Each cloud of rows lies close to a flat space through zero, with a little noise off it, and is much wider in some directions of that space than in others. After each cloud: how many dimensions does that space have?

3	-12	-3	28	-3	19	12	-3
-48	-26	-9	103	-55	93	18	-88
-38	12	-7	16	-17	11	-1	-31
44	-21	-7	10	23	10	25	22
-15	-17	0	42	-20	37	14	-39
-81	4	-11	51	-55	50	-15	-77
15	-15	-5	28	3	16	16	-4
12	-8	-2	4	2	10	17	5
60	-35	-8	27	32	21	38	30
-18	24	0	-38	-3	-16	-24	-1
 -> 2

1	7	-29	54	8	-13	-53	60
28	-24	26	-74	-30	3	32	-42
-7	3	-20	60	1	-43	-70	79
63	-36	22	-58	-17	7	-14	-16
-9	14	-48	15	-65	-37	-17	66
-69	22	30	17	36	3	47	-45
-5	-3	3	4	-14	-24	-11	17
16	-3	14	-26	20	37	29	-45
3	6	-21	16	-18	-10	-18	33
-23	-2	34	-28	5	2	40	-47
 -> 4

-78	11	61	43	-35	-37	-21	30
-12	3	0	-9	53	-28	10	-36
-63	10	-4	14	-28	-26	21	45
53	-11	-19	-17	24	22	-2	-23
50	-7	-45	-28	11	29	15	-7
-45	5	-1	-7	44	-41	29	-24
104	-20	-13	-21	15	54	-25	-40
-20	4	11	1	18	-17	9	-13
-1	1	36	30	-29	7	-31	12
0	3	25	16	-38	2	-18	15
 -> 3

4	1	-14	33	-26	6	-2	10
69	66	-4	-36	66	14	20	-12
39	-7	-42	20	-57	-2	-37	67
45	31	-37	39	-20	10	-7	37
-88	13	61	24	71	11	63	-106
-62	-11	33	22	32	1	31	-62
-42	-10	10	38	2	2	12	-26
2	-12	-6	-3	-13	-7	1	12
5	19	-8	34	7	8	7	-2
61	14	-18	-50	13	-1	-5	26
 -> 3

-18	23	-32	-52	20	38	35	-48
-6	11	-17	-25	7	31	27	-26
-17	-15	26	19	18	-91	-72	26
-43	4	-6	-49	50	-55	-29	-27
5	-17	31	29	-7	-51	-36	41
-20	6	-9	-11	21	-27	-23	-17
4	-25	52	3	1	-52	-18	54
14	7	-11	-3	-16	53	42	-12
14	-2	7	-11	-11	37	40	11
6	2	6	-55	0	51	71	-2
 -> 3

16	-30	8	-17	20	17	-28	4
13	-4	-21	0	27	-11	5	30
-10	-7	29	-10	-51	33	19	-38
-12	-35	79	-15	-11	16	-59	-52
-23	27	-15	30	-14	5	-11	5
-7	19	-26	20	6	-5	-6	15
18	-1	-37	-2	50	-6	-49	27
-10	3	24	-7	-19	-7	13	-30
-2	-4	29	-24	-34	21	-5	-54
19	-14	-20	-17	2	22	14	10
 -> 5

5	18	-12	10	16	8	-16	3
1	20	44	6	32	-5	-15	31
10	-23	-85	21	-80	7	10	-9
-7	1	6	5	-12	13	-16	-4
-22	-5	-38	-7	-36	38	9	-54
11	36	53	10	54	-17	-5	57
-50	-21	8	-39	-37	42	51	-82
-31	4	16	-10	-25	33	23	-28
-4	-24	-25	-13	-9	4	-6	-41
-3	16	0	21	-37	10	19	33
 -> 5

13	-60	15	-22	-41	-10	-17	1
3	64	-26	-1	19	-17	2	2
36	1	-9	27	6	46	18	-1
7	22	-18	-30	-16	-42	-20	4
7	6	-18	-66	-39	-107	-50	5
-73	26	7	-48	6	-89	-27	9
1	-8	-7	-16	-15	-29	-15	2
30	-95	25	39	-18	94	26	-6
39	-21	-6	-6	-18	5	-4	-5
5	-28	-2	-15	-16	-16	-13	-1
 -> 3

28	16	5	-11	-23	15	-7	7
-28	-58	-32	4	5	-4	10	12
65	33	31	-7	-37	3	-10	10
-60	-39	-48	-5	18	28	12	5
14	-32	-3	4	-8	-15	2	11
40	34	9	-17	-32	31	-10	9
-32	2	-20	-7	7	26	4	-1
37	64	32	-8	-18	13	-12	-7
-6	-27	-15	3	-2	0	4	7
32	12	52	28	18	-72	-7	-17
 -> 3

2	39	-20	25	9	26	31	12
23	33	-20	-5	-4	35	20	-10
32	15	-28	2	3	13	11	-1
-72	21	26	15	25	-11	4	18
-23	-1	4	8	8	-5	1	5
5	15	10	21	-19	19	21	12
-57	-14	12	33	15	-16	7	9
-15	4	-8	14	-3	16	16	-13
-58	2	26	-8	-4	10	0	-23
14	-37	-20	28	-1	-8	4	-5
 -> 5

23	-51	-54	-43	-9	-47	9	28
115	-30	53	69	6	87	-13	64
-42	25	16	21	-25	-23	25	-2
-41	65	-57	17	-2	18	66	0
-18	12	25	37	-25	18	32	40
-61	-45	-3	-46	-1	39	45	32
-22	26	-20	-21	8	-3	-35	4
21	42	-17	-13	20	-43	-87	-51
-21	58	-25	-27	22	-84	-67	-110
18	-45	57	9	0	15	-5	1
 -> 6

32	-51	17	-4	-14	35	31	-22
-29	22	-7	7	-6	-30	-34	8
-23	30	11	-1	14	4	4	-14
-25	13	-14	0	-4	-16	2	27
26	-17	4	-2	6	12	9	-5
-6	21	-1	5	8	-9	-13	-2
-13	18	-15	0	5	-18	-8	26
12	-11	7	-5	6	24	35	0
-9	-14	21	5	-19	4	-21	-42
14	-16	4	-13	9	42	70	14
 -> 4

-23	14	13	-13	-73	-8	9	17
42	-62	-112	1	43	93	67	-68
5	5	19	4	-28	-11	-9	2
14	12	37	14	-63	-26	-18	1
-15	27	58	-3	-107	-38	-14	31
46	6	48	29	-30	-44	-43	-4
-102	47	26	-41	-24	-35	-1	61
-79	6	-46	-26	89	24	30	23
19	-38	-71	6	65	56	30	-38
-30	-2	-21	-16	-18	17	22	9
 -> 3

41	71	-56	-48	13	-73	-30	-42
-10	5	-14	9	9	22	11	10
23	9	38	-38	-33	-73	-28	-35
22	-107	25	-3	48	37	28	46
20	-8	-15	-17	20	-10	-4	5
10	-39	-3	-3	30	18	11	20
-54	7	-9	57	-10	74	22	24
-47	4	-2	51	-16	62	20	23
-13	45	-24	8	-8	2	-7	-11
28	40	19	-45	-30	-87	-36	-53
 -> 3

-59	-26	-21	33	29	18	-17	-32
-79	-25	-8	16	34	45	-43	-43
14	-2	-14	0	-4	-38	34	15
-1	-1	-3	4	-5	-7	9	11
-61	-34	-20	25	29	40	-38	-42
1	-3	21	-12	-5	34	-50	6
-52	-11	-7	2	27	41	-48	-19
10	6	25	-13	0	37	-25	0
-23	-6	-58	49	11	-63	42	-7
108	47	41	-37	-51	-22	30	62
 -> 2

-2	-17	4	-9	-4	12	-5	-31
-6	-13	28	6	8	16	-24	-37
-40	8	67	18	-9	-7	-75	3
4	-11	11	-3	9	6	0	-30
3	-2	5	11	9	17	-6	-8
7	1	12	-1	14	-11	8	-12
-4	6	1	6	1	-2	-5	14
-15	-3	-8	-13	-26	-6	-11	10
-4	-10	1	-3	-8	12	-9	-14
13	5	-17	-6	5	-12	26	8
 -> 4

-7	21	1	44	-5	-38	-34	3
-33	9	-26	-40	5	30	28	1
6	-28	-14	-79	3	66	68	-7
25	-22	16	-1	-4	0	5	-5
-8	15	-3	15	-1	-12	-11	-2
-26	34	-13	34	5	-33	-36	9
-16	5	-13	-13	-1	11	10	3
37	-37	19	-21	-5	21	21	-7
-32	26	-23	7	1	-5	-12	5
43	-41	23	-20	-1	12	18	-4
 -> 2

64	6	-60	107	42	81	-9	-62
-65	-14	46	50	-40	-97	8	32
-13	-31	8	-11	8	-32	9	23
31	-43	-30	-6	58	26	3	-3
-55	14	43	13	-50	-71	3	23
3	-28	-4	2	23	-7	5	5
27	-9	-25	42	24	30	0	-24
-55	-12	49	-8	-35	-84	9	40
6	-33	-10	57	26	-8	3	-4
9	-11	-16	101	6	-7	1	-22
 -> 3

33	6	36	-88	33	19	14	-57
-4	5	-53	31	-63	34	-10	62
7	-5	31	2	32	-26	5	-21
-30	0	-55	80	-53	1	-15	70
22	5	7	-46	-13	27	-1	-19
-23	4	-46	66	-42	0	-1	55
26	-1	47	-74	30	15	9	-54
1	-3	-16	11	-32	12	-13	18
-17	0	-21	44	0	-26	-4	21
-35	-5	30	58	60	-70	13	-23
 -> 2
